Each new row is followed by what is left after taking away its nearest point in the smallest flat space through zero that holds the last named rows.

q_714 (3 x 9)
[[ 29  48  22  27  18 -32 -15 -57 -21]
 [  0   4  67  34  13 -58 -24 -37 -14]
 [ 16  -1  27 -35 -32  -6 -29 -48 -18]]
New rows:
[ -8  22  -2  -3 -21   9   5  -4   0] -> [-14  16   6   4 -17   2   6   2   2]
[  8 -10  34  11  -5   7  -5 -15  -4] -> [ 9 -5 13 11 -1 21  5 -3  1]
[-10   9  15  11   6  -3  -6  -8   2] -> [-10   6   4   1   0   8  -3  -3   4]
[-25  -8  -5 -11 -15  -6 -29  -5  12] -> [-20   7 -15   2  -3  -6 -23  -5  12]
[-18  37   1  -9  -3   3  46  -3 -16] -> [-25  22  16 -14 -10  -3  40  -1 -15]

q_194 (3 x 9)
[[-24  14 -20  17   1 -14 -42  11   0]
 [ -3  16  13  -6 -15   0   5  12   6]
 [ -2  23 -12  21   5 -11 -29   5   6]]
New rows:
[-28  -7  -8  15 -11   1  -1  10  -3] -> [-7 -3 -2 19 -5  4 11  2  1]
[  4  15 -20  -3  -5 -38  12  10  13] -> [  3   0 -22  -9  -2 -35  18   5   8]
[ 31 -27  30   1  -2   2  -2 -12  33] -> [  8 -25  22   2  -8  -4 -22  -2  30]
[-20 -47   0 -25   6 -21 -47  21 -25] -> [ 23 -14  21 -16   7 -17 -24  17  -8]

q_355 (3 x 9)
[[-28 -32  23  10  -2  -5 -14  -4  11]
 [-60  -3  -4   5  10   7 -47   2  33]
 [  5 -31  19  19  26 -41  -6  31 -22]]
New rows:
[  7   6  17  17   9  24  39   2 -27] -> [-16   9  11  19  16  25  18   6 -15]
[  0   4   8   5  -2  -1   1 -16   6] -> [ 2  7  5  6  4 -6 -1 -9  3]
[-14  -2   6  -5  -6  44 -12  14 -28] -> [ -8  -5   8  -3  -2  37  -9  19 -34]
[ 5 47 21 16 12  5  4 20 18] -> [ 3 29 36 19  4  5  9 13 19]

q_81 (3 x 9)
[[-15   2  14 -32  22 -27 -29 -17 -21]
 [ -7  -2  67   1 -22 -35  13 -10 -25]
 [ -8 -16  32 -17 -25 -15  12  -1  14]]
New rows:
[ 22  -6 -16   5  28   5  32 -23   6] -> [ 17 -10  -2  -5  24  -5  31 -27   5]
[ 17  -1 -29 -12  12 -12 -20  13  17] -> [ 19   1  -3   2  -1 -20  -7  13   6]
[ 26  20  18  28  15 -18 -26 -20 -31] -> [ 23  -1   4   7  -4  -6 -17 -11  12]
[ 33 -22 -20 -29  14  -5  -7  -1 -27] -> [ 37 -25  -8 -17  -2  -3   9   4 -23]
[ 21 -23 -30 -15   8  -3  -7 -22 -24] -> [ 23 -27 -15  -7  -9  -4   8 -18 -20]
[ -1 -27  21 -17  -8  17 -21  12   6] -> [  5 -17  15   1   0  22 -21  13  -7]

q_426 (3 x 9)
[[-13  20   1   0 -37  30  -2  18 -44]
 [ 24   6  27  -8 -20   4 -32 -55 -41]
 [ -7   4 -36  -5   3  15   1 -37  15]]
New rows:
[-26  31  19  16   8  15  23  22   3] -> [-14  27  22  12  14   9  12 -10   6]
[ -4 -17  27 -20  19  16  25 -16  10] -> [ -9 -12  24 -20  10  24  27  -9   1]
[-14  -3  18 -18  12  -6 -16  20 -31] -> [-18  -4  -3 -20  20  -3 -12   3 -14]
[23 11 22 -8 28 10 13 15 22] -> [ 19  19  13 -11  15  25   9   3   9]
[ 12  17  28 -19  23  28   9  12   4] -> [ 11  18  19 -20  24  32   9   2   8]
[ 31  -6 -12 -19  30  -4   6   4   5] -> [ 26   2 -12 -19  16   8   5   9 -12]

q_220 (3 x 9)
[[ 30 -16  24   0  17  46  -6  12 -35]
 [ 16  21   8 -31  50  21 -36  47 -27]
 [ 22 -23  -2 -39 -17  20   1  33 -38]]
New rows:
[-22  -2 -17   4   0   9   0  15  -4] -> [-20  -4 -13  10   1  13   2  10  -4]
[-13  26  -3  21 -26 -26  30  -3  15] -> [ 4 23  8 11 -9 -2 19 15 -7]
[  8 -24   8  24  22 -16 -10  32  18] -> [  8 -32   5  20   8 -18  -3  31  16]
[ -3 -30 -26 -21  28 -32  21   1  32] -> [ 10 -37 -12 -12  37  -9  20  -1  19]

q_657 (3 x 9)
[[ 18 -13  -7 -14   7   6 -11 -21 -20]
 [ 56  -6 -21  12  55  -8  -5  10 -25]
 [ 25  14  41  14  -6  22   6  27  -9]]
New rows:
[25 14 32 30 21  7 21 17 23] -> [  6  -3  11   6  10   3  10 -20  20]
[ 14  -4 -15 -32  10  31 -23   1 -28] -> [ -9   8 -14 -18   5  20 -11  21  -4]
[  9  21 -17  15   2  30 -25  30  -7] -> [ -6  15 -26   5  -7  27 -28  15  -4]
[ 11 -23  27   5  19 -18   7   3 -10] -> [ -5 -24  24   1   9 -21   7  -3  -2]
[ -1   0  12 -21  27  23  27  21  17] -> [ -6  -7   4 -30  24  22  22   7  14]
[  7 -16  26 -14 -19  28 -10  23 -14] -> [ -5 -19  -5 -10  -2   6  -8  22  -2]

q_964 (3 x 9)
[[  5   0   4   0  35   9  -7 -15 -17]
 [ -6  -8 -32  24  26  22 -29   1 -16]
 [  3 -27 -16   5 -24 -24  24   4   2]]
New rows:
[  8 -39   4  14  -9 -23  -1 -31  -4] -> [  1 -13  14  11 -11  -5 -21 -23   6]
[ 18 -12  -6  18   1   6 -11 -34 -19] -> [ 14   1   4  11 -19   5 -10 -25  -5]
[ 15  45 -10 -50 -15  26  -2 -16  31] -> [ 19  12 -38 -34  -4  16   7 -22  14]
[-22  38 -16  -4  -1   2   3 -15  -2] -> [-19  26 -21  -3  -1  -7  13 -18  -6]
[ 11  46  -8  -3   5 -33  21  29   1] -> [ 11  39 -20   6  18 -28  14  26  -8]

q_263 (3 x 9)
[[ 15   7  -5 -10   2  26   5  -1 -22]
 [ -8  27   5 -22   3   2   6   0  -8]
 [ 30 -21   2  23  15  -4  -5  -4 -11]]
New rows:
[ 17  10   7  20 -31 -29  31  -5  29] -> [ 27  16   3  11 -30  -9  35  -6  13]
[-22 -31 -18  -4  -7  19   1 -18  26] -> [ -6 -11  -4 -11  17   5   3 -23   8]
[ 32 -22 -18 -16 -16  14  -1  18 -15] -> [ 15  -8  -7 -20 -11 -15  -2  18  -1]

q_372 (3 x 9)
[[-12   4  13  23 -67  42  34 -35 -19]
 [ -5 -21 -13  40 -17  22 -21 -14  -4]
 [ -1 -13   5  42 -38  22  35  39 -12]]
New rows:
[-18 -30  31  29  30 -20  13  28   2] -> [-23 -20  35  15  19 -12  11 -12   0]
[ -5 -32 -28  31  28 -31 -17 -15 -25] -> [ -6 -13 -11  11  10 -29  19 -15 -31]
[ 16  15  22  18 -11 -28   8  20 -16] -> [ 14  13  17  17  -8 -25 -10  -4 -14]

q_897 (3 x 9)
[[-17  17  65  48  17   6 -11 -26 -11]
 [-25   6  12   2  -6 -21   0  34   1]
 [-34 -12   9  14   4  40   9  -2  42]]
New rows:
[ 19 -38  -1  -9  -1  -8 -37 -35   3] -> [ -4 -36   8  -6  -5 -17 -35 -10  11]
[ -4   4  35  -7   0   4  18 -21 -14] -> [ -5  -2  16 -21  -6   2  22  -7  -7]
[-13 -13  -7   7  -8  10  -4  19   2] -> [  0 -10  -4   9  -5   7  -8   6 -10]
